The rows are grouped in 4 ways, from coarse to fine. Each group lies inside one group of the grouping before and may be the whole of it. The rows also spread widely along 15 directions, which tell nothing about the answers.
Some rows, each with its group in each grouping after it:
[ 17   5 -35   2 -31   7  14 -10   0 -15  -5  23   0   8  14  43   7 -12
  -5   3  -1   1  -7  19   3  -8 -16  -6  -9 -10  20]	tun k585 k966 lesu
[-22  19   6  36  -4 -33  27  56   3  17  14  19   7 -33  35 -10   2   6
  23 -43   6  49  27   1   5 -36  -5  23 -26 -35  10]	nid k398 k900 nules
[ 27   4 -10 -16  -6  14  28  -5   5  27  39 -10 -37  13 -17 -24 -23  43
 -31  16 -33 -23   7  14 -10  30  22  -8  41  28 -17]	nid k398 k2 fazav
[-25   1  34   9  16  25  10 -12 -18  39  35  -6 -16 -19 -22 -24 -12  33
  -6 -36 -37 -20  52  -5  39   6   3 -20  43 -54 -37]	tun k643 k957 poza
[  5  61  23 -50  43 -27 -54 -17   7 -26  57 -34 -32  14  13 -35 -23 -27
 -19  -4  13  33   7  30  -5  -7  30 -18  -2  55 -27]	nid k418 k290 suru
[  4  15 -16 -33  18  13 -13 -19 -10 -26  39 -13  -8  -2  19   1 -17 -28
   4 -37  51  17 -14  15   7  -7  12 -15  -6  18   1]	tun k320 k849 Zik
[-11   6   6  -1  19  40  27  -8  44   9  50 -32  10  -6  -7  -5 -17  -8
 -20 -16   2   8 -25  -6   0  -8  27  31  19  29 -19]	tun k694 k39 bevem
[  9   7  32  -8 -21  -2  49  27  60   1  12   8  20   5  21 -41 -11 -16
  -2 -40  18  24   2 -17   7  -7  11  11 -33  39  39]	nid k398 k900 zuse
[ 48   6  29  -2  15  -9  41  19 -10  -3  35  15  16  14  -5 -36  16  30
 -38 -10 -21  12  39 -14 -31 -10  30 -28  -6  21  -2]	tun k320 k255 zogo
[ 23  27  -2  27  28  -9  -4  19 -31  -6 -10  -9 -37  -4  -1 -25  -3  48
  -3  -7  11  35  39  -5  -9  -7  -9 -34   6  -6 -27]	nid k398 k2 Tuni
[ -2  38   9  -8 -29  10  -7  -1  49  -7  -4   0   4  11 -21 -25 -18 -11
 -12  -6  -4  -2  15   2   0  23  -4 -16  23  14  19]	tun k694 k39 tek
[ 11   1 -10  47 -28  21  42   3   4  -7   0  11  -4   4   3  20   9  32
  -1  -5   2  21  10 -17   8 -19   6 -10 -20 -23   7]	tun k585 k966 Rusi
[-17  11  23  -4 -23   6   9 -28  32 -14  27   2  36   2 -21   6 -12 -42
 -16   0 -39   1 -23  17 -19  11   8   9   2  14  -5]	nid k418 k290 beniv
[ 18  59 -29  -3  16 -29 -36  33  49   8  14 -11   7  37  15 -15  13  22
   1  32  -2  10  -6  22  16 -59  30 -14 -21  29   1]	tun k694 k456 mefig
[ -2   0 -55  20   1   4  30  36  32   5 -20  21  24 -28  24  36   7 -14
   1 -18  17  17 -31  31   3 -33 -27  27  -1   0  10]	tun k320 k849 baf
[ -8   8   3   2 -44 -11  12 -11  40 -19  -3   8  -6  -8  12  21 -17 -32
 -10   5  -8  15 -36  37   9  -1   3  -1 -15  18  10]	tun k643 k463 Pofo
[ -4 -11  15   5  -2  17  14 -20   2  -6  14 -14   1  14 -12  -7  -6  12
   8   4   4   5  -9 -25  -3   0  29  -7 -12   4  -5]	nid k418 k290 beniv
[  0  77 -64  36 -32 -16 -10  49  27   6  25  19  -4 -11  24  26  -8   8
   3  -5 -14  29  12  53  -9 -30 -20  18   1 -18   9]	tun k694 k39 bevem
[  0 -20 -16  39  -1  28  19  -2 -20  17  16  -5   5  -6  -5   7  -2  36
  19 -10 -36 -26 -10  31  17 -15  -4  -8 -11 -38 -36]	nid k398 k2 Tuni
[ -2  -4   0 -23  15   7  32  30  38   9  27   8  39  -4  27 -14   7 -38
   9 -47  26   9 -17  -6  15 -31  18  30 -15  21  27]	tun k585 k966 Rusi
[ 16  27 -29 -10  36  -7 -14  18 -18  -2  35 -17 -17   8  10 -16  -3  23
  10  -1  50  35   6 -24 -19 -24  41  -8  10  14   0]	tun k694 k456 mefig
[ 27   2   2   5  12  31  30  -9  25 -26   6 -24   1   6   5   7 -11 -15
 -18  -1  10  23 -26  -5 -38   9 -16  27 -16  55   4]	nid k398 k2 Tuni
[ 27  28   3   7 -26  -3  29  -3   3 -21  29  11 -24 -12  -5 -15 -28   0
 -40 -20 -20  25   6  42 -20  26  -4 -24  12  28 -18]	nid k398 k2 Tuni
[ 39   5 -14  -3  -5  19  46   1 -21 -20  33  34  37  -2  26  39  18 -24
 -30 -33   1  17  24  -5 -35 -12 -29   8 -17  -4  30]	tun k320 k255 zogo
[  3  38  12  -7   1 -25  -6  14  36  -4  21  -7   8  19   0  -9   1   1
 -16  25  -4  23   0  -9 -22 -15  33   6   1  33  15]	tun k320 k255 zogo
[ 19  18  -1   2  26 -25  -6  23  -8 -17  -6  -9  -3   4  20 -10   4  -4
  11   1  24  43   2  -9 -33 -17  -1   6 -25  22  10]	nid k398 k2 fazav
[ 16  13  -6  -7 -45  -3  -6   0 -10 -37  22  13  20  21  -3 -19 -12 -16
  32 -16  13  -1  -8  10 -35  17  22 -23 -36   2  40]	tun k320 k849 Zik
[  2  -1  -1  10  27 -10  -4  -6 -23 -16 -34   5  19 -19  -8  17   7 -17
  -6  -1   1  31  11  -9 -29  -5 -32  -8  22 -18 -12]	nid k398 k900 zuse
[ -9 -38  12   0  30 -43  -4  12 -50  22   8  -1   5  -1  19  -1  20  25
  33  22 -26  -2  -5  -3  -5 -33  34   6 -22 -37 -17]	nid k398 k2 Tuni
[-30   1  30  33  15 -30  -9  28  30  16 -30  -3  56 -10 -55 -48   7   2
  16  21 -61  -4  -7   7 -30  -6  24  -3  27 -12 -33]	nid k418 k290 suru
[  6  25   6  31   8  35  26  20 -31  21  34  -1 -10  -4  16  -4   1  36
  10 -45 -10   8  72 -28  -6   1 -41  19  -9 -45   8]	nid k398 k2 Tuni
[  5 -49  -9 -12  42  27  21 -24   7  22 -15 -10   1  10   8  15  18  25
  -7   9   2 -26 -23  -8  53 -40  10 -16  -8  -1 -32]	nid k418 k290 beniv
[ 44  28 -37  24 -29  25  23  33  45 -15 -17   3  22  32  -7 -28  -3  23
  21  -9  37  10  -6 -18 -20  -5   1 -17 -27  34  43]	nid k398 k900 nules
[-36 -10  18  15 -31  -2  13  -9  22  12  10 -12  -1  -4 -15 -10 -24   7
  26   7  -1   9 -19 -23   0  11  35  13   9 -13  10]	nid k398 k900 zuse

New rows. What belongs after each?
[-40 -15 -21   3  -7  -3  -8   1 -30  19  -7  13  -5 -39  -1  22 -12 -10
  22 -15 -14 -13   7  19   5  15 -18  12  41 -64  -7]	tun k694 k39 tek
[  8  -5   1  -6  -7 -11   4   6  12   2 -12  -2  -6   2  -6 -26 -15   8
   7   2 -13 -10  -9  23  -2  10   7 -16   0  13  -4]	nid k398 k900 zuse
[ 40 -24 -16 -59  13   0  -8 -42  -5  -5   7 -23 -26  44  -8   0  -8  11
 -16  58   6 -25 -39  -9 -18  19  40 -21  15  57   3]	nid k398 k2 fazav
[-34  -1   8 -20  -4  13  -5 -16   9   6 -17   9  22 -23 -10   1 -18 -45
  11 -38   9  -4  11  -8  13  23 -36   2  38 -29  15]	nid k398 k900 zuse
[-16  13  20 -20  39 -27 -14  -4 -18   3  43 -21 -15   0  26   4   6   2
   0   6  23  43  13 -35  -3 -34  43  13  -1  -8  -7]	tun k694 k39 bevem
[  0 -17 -28 -14  -1 -25 -20 -10 -24 -22  -8  -1 -14   6  12  17  -3   2
  26  24  47  15 -39  -2  -3 -14  47 -28  -9   0  10]	tun k320 k255 zogo
[-41 -18 -13 -12 -16  -6   7 -19 -39   6  14  27   0 -56  -1  18 -31 -39
   9 -52   4   8  -2  32  18  22 -17 -12  52 -57 -15]	nid k398 k900 zuse
[-30 -27  26  11  14  17  55   0  -1  47  28  11  -2 -39 -18 -20 -11  23
 -24 -41 -39  -9  24   2  33   4   9   2  46 -35 -46]	nid k418 k290 beniv
[  5 -56  10 -26  -5   3  47 -14 -18   6  15  21   1 -16  21   0  -3 -13
  -4 -30 -10 -16 -12  17  20   2  12  -8 -16  -7  -3]	nid k418 k290 suru
[ 25 -11  -9 -29 -17  38  42 -11   2   4  10  18 -12  10  31  14  -2  -8
 -11 -36  10 -18  26  -6  16  14 -39   9 -23   4  35]	nid k418 k290 beniv
[ 11 -20  -2 -37 -13  13  19 -51 -39 -15  28  33   2   1  34  43   8 -30
 -18 -34  12   3  18  -2  37 -12 -16 -32 -17 -31  11]	nid k418 k290 suru
[ -5 -11  22  32  -2  33  32  -6   4  12  47 -30 -18   0 -10 -22 -20  37
   8  -9 -43 -19  -8  23  -3   6  26  15 -28   3 -38]	nid k418 k290 beniv
[  8 -23  31  -6  11  22  23   7   2  16  10 -13  19  11 -14 -46  -6   8
  16 -22 -19 -26  11 -16 -12  18   7   4  -7   4   4]	nid k398 k2 fazav
[ -1 -36   9  -6 -33  -9  50  27  21   7 -14  11 -20 -17  15 -28 -20   4
  13 -20   2  -9 -13  15  -6  29  11  17 -18  13  28]	tun k320 k849 Zik
[ -3  13 -50 -12  34  29 -32 -22  -7  -1   1 -15  10  11  16  64  16 -22
   8  12   7 -15 -14  14  11 -33 -32  20   5 -13  -5]	tun k585 k966 lesu
[-12  61 -25  21 -46 -17 -29  11  12 -34 -11  15   3  -2  15  40  -6 -42
  16   2  -6  30   8  31 -29   2 -42  20 -17 -19  36]	tun k585 k966 Rusi
[ -2  -7  45  14  44  20  15 -29 -14  -6   6 -21  13  -2 -38 -16   7  14
 -27   4 -15  24  24 -48 -23   1  15 -15  30  -1 -41]	nid k418 k290 suru
[  7  34 -63 -28 -44 -12 -42  15   2  -8   1  20  18  22   8  18  -7 -27
  41  13   7 -21  -8  25 -28  12  -8   5   2 -16  56]	tun k694 k39 bevem
[ -5   8  10   7 -11   3  17 -12  18   2  20  -6  -5   5  -2  -1 -10   7
 -10   0   1  19  -7  -9  11  -7  20 -10   1   6  -5]	nid k398 k2 fazav
[ -6  31 -27  -2   8  37   7  -5   7   4  58 -14   1 -12  13  40 -18 -20
 -15 -18 -13  -4  -1  27 -24   5 -24  48  17   6  -1]	tun k320 k255 zogo
[  0   6 -40  24 -13  10   5  26  -4  -9 -13  20  16 -13  21  23   2  -7
  29 -32  22   3  -4  26   7 -19 -24  -5 -23 -30  19]	tun k320 k255 zogo
[  6   7  -4  14   9  36  14   6   9 -15 -11  -7   6 -14  -8 -15 -12  -8
  12 -45  42  21   7 -19  -2   5 -14 -13   8   3   9]	tun k643 k957 poza
[-28  -2 -24 -33  21  19  -9 -18  16  20  11 -21 -25 -27  -5  24 -29 -24
 -20   5 -24 -33 -23  51   0  30 -25  37  56  12 -24]	tun k320 k849 baf
[ -9  17 -38   5  19  25  -6   6   2   1   6 -28 -32  -3  21  29  -9   6
  22   1  42  18 -10 -15  -4  -9  -6  39   4   2  11]	tun k585 k966 Rusi
[ -9  23 -19  26 -42 -26 -10 -13   5 -23 -13  16 -11   7   7  42   5   1
   3  30  -4  29 -14  16  10 -24  13 -22 -13 -24   5]	tun k585 k966 Rusi
[ 12 -25 -21 -14  -2 -26 -18  -2 -44  -6 -38  13  -9   4   1   5   2   6
  27  22  -2 -13  -6   9 -18  14  -7 -23   6 -22   7]	nid k398 k2 Tuni
[-24 -29   1  20 -29 -39  19  22 -13  22 -21  18   3  -4   3  -3   4  25
  41  20   3  17  -7 -33  -5  -8  36   3  -5 -40  25]	nid k398 k2 fazav
[  1  17  30 -30   2   2  -5 -19 -11   2  36 -28 -42  18   7 -10 -18   5
  -5  21 -23  -3  33 -20 -41  40   3  35  -1  19  15]	nid k418 k290 suru
[  3  11 -45  51  -8  17   3   7   7 -18 -11  -5   4 -11  -7  15 -11  15
  20  -6  20  24 -42  29   5 -24   1 -22  -6  -5 -25]	nid k398 k2 Tuni
[-34   8  13  11 -12  71   8 -25  84  22   1 -32  33  28 -23  12  -2 -12
   7   2 -22 -43 -17 -21  39  -5 -12  35   4   0  12]	tun k585 k966 Rusi
[-15 -28 -39   6  15  74 -31 -41 -33 -12   3 -35   5   8 -22  10 -18   4
  62 -22  43 -42 -33  -5  22   6   7 -25   2 -39 -13]	tun k694 k456 mefig
[ 35 -15   9   0 -12  53  42 -42  22  -6   4 -23 -33  29  -8  10  -5  38
 -43  26  -8 -15   5 -27   1  20   3  -8   0  31   0]	tun k694 k39 tek
[  4 -14  -2  -7 -14   4   7 -20 -26 -13  -9  14  -9 -10 -17 -10 -15  -2
   0 -16  -2  -3   8  11  -2  28   1 -39  20 -17  -9]	nid k418 k290 suru
[ -9 -28  15  -5 -15 -45   6  22 -24   0 -25  35  13 -30  -2 -28  -2 -18
  15 -22 -34  -9   7  43  -5  10   2 -26  -1 -39  -5]	tun k694 k456 mefig
[  7 -22  -9 -14  45  25   0 -18  14  19  10 -53 -39  24   5   2  -1  45
   8  42  33  -5 -30 -43  13 -21  50  12   3  36 -11]	tun k643 k957 poza
[ 36  27 -17  -7  -8 -43  14  34  16 -15  11  24  13   2   0 -41  -7   4
 -11 -11  26  45  -9  12 -19 -18  41 -42   8  40   7]	nid k398 k900 zuse
[  4 -28  46 -27  25 -69   2  32 -16  -9  -6  15  24  -5   2 -59  15 -19
  18  -9  -1  20  -7  -2 -18 -17  64 -23 -14   9   0]	tun k585 k966 Rusi
[ -2  30 -32  19  18  32  -3 -12   5  15  37 -34 -25   2  -7  21 -18  27
  -9  16 -11   4  -8  10  -9  -3  -4  21  28   7 -29]	nid k398 k2 fazav
[ -7  -9 -17  -6  15 -26  13  61 -14  29  -9  17   0 -28  19 -32  -2   6
  34 -31  10   3  20   2 -12  -3   1  21   8 -25  19]	tun k694 k456 mefig
[ 21 -18   9 -13 -26  -3  43 -20  19  -8   2   7 -21   9   3  -1 -11   8
 -31  13   6  16 -21 -10   2  12  22 -16   4  34   8]	nid k398 k2 Tuni
[  1  56   3  17 -35  -9   0  25   2 -17  49  12  -1 -10   7 -11 -19 -22
   5 -34 -37  14  26  53 -30  13 -11  14 -16  -9   8]	tun k585 k966 Rusi
[ 26   0  -7   0  49  63  10   2   2   8 -20 -26  -3   0   8   0  -1   2
  -6 -30 -17 -34  25  16  -5  13 -83  26  -4  10 -13]	nid k398 k2 Tuni
[-13  23   3  -9  37  22  -1  27  34  49  33 -28   9  12 -19 -35   0  25
   4   0 -28 -29  20 -14   4  -6  20  33  40   5 -10]	tun k585 k966 Rusi
[ 17   9 -22  -1 -18  32  24  11  22  18  20  15  15   8   5  -3   1  12
  -5 -27 -19 -28  18  18  22  -8 -12  -7   1 -16   9]	tun k694 k39 bevem
[ 35  43 -79  -4  -1   0 -42  13 -21   2  17   0 -40  15  32  30  -5  29
  17  16 -11 -26   4  73  11 -22 -25 -18 -15  -7  -5]	tun k643 k957 poza
[-16  14  23  -8  28 -13 -23  -4  -7 -13 -29 -10 -14  -5  22  -2   1 -18
  13 -20  37  36  23 -24  19 -13 -28  -9 -11 -12   7]	nid k398 k2 Tuni
[ 35  14  -5 -46   9  -2  14  -8  24  -5   9  11   2  15  -1 -19  -6 -13
 -40  -7  15   8  -3   1   3   5   4 -29  30  49   6]	nid k398 k2 Tuni
[ 15  19   6  10  51  11 -18   4 -25 -18   0 -32  -3   5   0   1   8  10
   5   7   2  15  23 -12 -53  -2 -20  20 -11   6  -9]	tun k320 k849 baf
[  6  -1 -27 -19   9   6   9  16  -9  11  24  12  17  -4  13  -8  -2  -9
  18 -27   9  -7   2   8  -3  -8   4   5   3  -5  10]	nid k418 k290 suru
[ 25  16 -18  -8 -18  49  -6 -13  12  -2  39  -1  50  51   3  11  14  -3
  30  -9   4 -36   2 -19   8 -27   7 -11 -39  -8  39]	tun k643 k463 Pofo
[-14 -13  35  10  32  15  23   3 -20  27   5 -18 -35 -20  -4 -34 -11  39
  -1 -31  -1   6  41 -23  24   9  -4  -5  23 -25 -30]	nid k398 k2 Tuni
[ 29  18 -30 -27  16  19 -15  -5 -14 -19  25   0  20  15  13  15   4 -22
   1 -14   3 -17   3  27 -24  -4 -23   1 -14  10  13]	tun k320 k849 baf
[  2  -2 -39  -5 -56  20  19 -15  15  -2   4  27  28   6  -9  38  -6 -22
   5   5   0 -12 -22  -5 -12  14  -5   2  21 -13  43]	tun k643 k957 poza
[  7  25 -14  10  10  43  13 -25  16  -9   4 -13 -15  -2 -12  36  -6  -5
 -39   3  -8   9   8   2  -9   9 -33  13  34  12 -14]	tun k585 k966 lesu
[ 18 -20  13  32 -20  26  46  -7  18  -7 -11   2  -8   4  -3  -4   0  30
  -7 -11   5   9  -2 -15  20 -11  12 -27 -23   0   0]	tun k643 k957 poza
[  5  41 -18 -10  -9  17  -4 -10   9  -4  41   4   2  -4  -2  -4 -24 -15
 -12 -35   3   6  12  29   9   3 -12 -19  23   2  -6]	nid k398 k900 zuse
[ 27  22  26  23  13  43  28   9  27   3 -25  -7  24  27  -7 -15  18  21
 -12 -14  -5   7  55 -57 -12  -1 -51   7 -14   3  26]	nid k398 k2 Tuni
[ 13  48  36 -13 -22   6   2 -17  35 -28  17  -8 -43  -1   4 -26 -33 -18
 -35 -28   1  23  24  26   9  28 -14 -26  -4  38   2]	tun k643 k957 poza
[ 35   8 -34  -5   1  19 -10 -14 -30 -16  20   3  20  29  -5  11   8   9
  13   7  -9 -18   1  10 -27  -6  -1 -21 -20  -3   2]	nid k418 k290 beniv
[-19  -5  17   5  22 -26 -11  12   0  -6 -14 -12  18 -16  13   1   1 -27
  22   1 -14  15 -13  14 -24 -12 -11  29 -20  -5  -3]	nid k398 k900 nules
[ -4  22 -54   0 -11 -14 -24   6  -7  17  -2  22  -6  19  27  42  22  22
  21  17   7  -7   9  11  51 -52   3 -23  -5 -48  12]	tun k585 k966 Rusi
[ 10 -10 -42  25  18  66  18  -5  67  16 -42 -41  -1  19 -17  24  -2  26
  -2  45 -16 -37 -43   3  -4   0 -30  41   4  42 -10]	nid k418 k290 suru
[-41 -27   4  -1  -4  -7  -7 -28 -24  18  -6   1 -20  -9  27  46   5   2
  22  12 -20 -11   2   4  38 -18 -12  15 -21 -56  -8]	nid k418 k290 beniv
[  1 -13  -7 -15  15   4  17  28  26  31 -19 -16 -37  -8   9 -16 -16  22
  -4  13 -21 -36   0  27  -5  25 -10  34  15  25   1]	tun k320 k255 zogo
[-23  13  28  15 -16  -4   4  -8   4 -10  12  -8 -17 -14   6   2 -14  -6
  -2 -10  -5  25  14  -3  -1   6   4   7  -5 -18  -1]	tun k694 k39 tek
[ 10   1  -4   7 -24 -29 -10  -2 -41 -21   4   7 -53  -3  14 -15 -15  32
  16  -4  19  19  12  21  12   3  32 -54 -19 -24  -8]	tun k694 k39 tek
[-10   6  35  12  22  15  20 -16  35   9  -3 -27 -14  -3 -24 -16 -12  15
 -35  10 -13  21   1 -22   3   7   5   1  35  25 -30]	nid k398 k2 Tuni
[ 13  34  46   9  -4  -8  -7  -6   7 -20  12  -6   5   9  -3 -23  -5  -9
 -14 -10 -52   4  36  29 -20   9 -27 -11 -31   3 -10]	nid k398 k900 nules
[-22   4  -1 -29  24  13   3 -15  12  25  27 -24 -40 -13   8   4 -24  -3
 -15   2  -8  -6   1   7   8  17  -1  31  36  16 -17]	nid k418 k290 suru
[ 17   4  18 -23 -51  14   9 -34   1 -18   1   7 -36   7  -6   1 -28 -14
 -20   1 -37 -26  19  27 -17  61 -28 -12   3   7  22]	tun k643 k957 poza
[ -4   5  20  -9   7   5  19  -1  17 -10  10  -1  17  -9  22  16   5 -35
 -16 -18   2  27   8 -15 -15 -10 -16  31 -12   3  17]	tun k694 k39 bevem
[ 19  34   8  15 -25  -3  -7 -18   8 -27   2  10  14  26   4  25  14  -4
 -12  16 -13  20  14  -3  -4 -25  -8 -28 -29  -5  14]	tun k643 k463 Pofo
[ -7 -10  11  -6  37  16 -10  -5 -22 -19  24 -16  44   0  14  -4   5 -36
  39 -40  36  18 -16 -22 -10 -26   4   8 -31  -9   5]	nid k398 k2 Tuni
[  5  18 -28 -39  26 -23 -62 -35 -21 -33 -14   2  52   1 -58   6  -6 -56
 -10  30  -6   2 -34  20 -58  22   6 -41  78  12 -21]	nid k398 k900 nules
[ 18   0 -30  27  51   1  -8  43 -32  19 -15  -5   6   6  15 -19  24  52
  45 -11  18   3  28 -15   4 -48   1 -12 -26 -30 -13]	nid k418 k290 suru
[ 17 -22  -9 -24   9   3  32 -12   6  -5 -23  26   1 -22  13  19   2 -30
 -40 -16 -12   1  -4  31   8   4 -36  -9  15  13 -10]	nid k418 k290 suru
[ 13  19   3 -20   1 -29  -7  10  -5 -11   4  26   0   1  31   2   9 -13
 -10 -21   5  11  24  27  22 -24  -6 -32 -22  -7  11]	tun k320 k255 zogo
[  8  18  -3  24  34  57  17  -4   8   3  28 -34 -13  14  14   1   0  32
   8 -26  29  15  19 -33  15 -27  -9  14 -31   5 -10]	nid k418 k290 beniv
[-17  26  55   7  15  17   7   5  20   2  65 -33  34   7 -13 -33  -8 -14
   5 -18 -29  13  19 -29 -45   2  29  44  -8   5   2]	tun k694 k39 bevem
[  2  -6  10  -3 -11  -3  28  10  25  13   6 -11 -10  18  19   1  -1  15
   8  21   5  12  -7 -37 -14  -1  14  37 -19  21  35]	nid k398 k2 Tuni
[  8   3  37 -17   0 -62 -16  -7 -21 -37   0  -5 -12   1 -41 -41 -16  -2
 -18  41   0  39 -12  -9 -72  35  73 -41  37  36 -11]	tun k320 k255 zogo
[-30  -6 -10  38 -22  56   4 -28  18 -22   4 -12   7 -22  22  45 -18 -36
  30 -51  13  -5 -38  46  52 -23 -37   1 -48 -32 -14]	tun k643 k463 Pofo
[-16  11 -29  19 -21   7  -6   3 -20  -5  -9  17  10  -7   7  34   3  -1
  27 -12  12   6  18  -5  -6  -4 -27   2  -3 -52  24]	tun k320 k849 baf
[-29   8  20   0 -20 -53 -62 -18 -22 -32 -20   4  21   3 -20 -12  -9 -35
  41  19 -23   5 -25  38 -12   5  18 -41 -11 -29 -11]	nid k398 k2 Tuni
[ 46   1  -3  69 -10  58  18 -23  33 -45 -49 -22  25  49  -2  35  33  34
   8  27  16  15 -14 -39   3 -47 -22 -28 -83  11  14]	tun k643 k957 poza
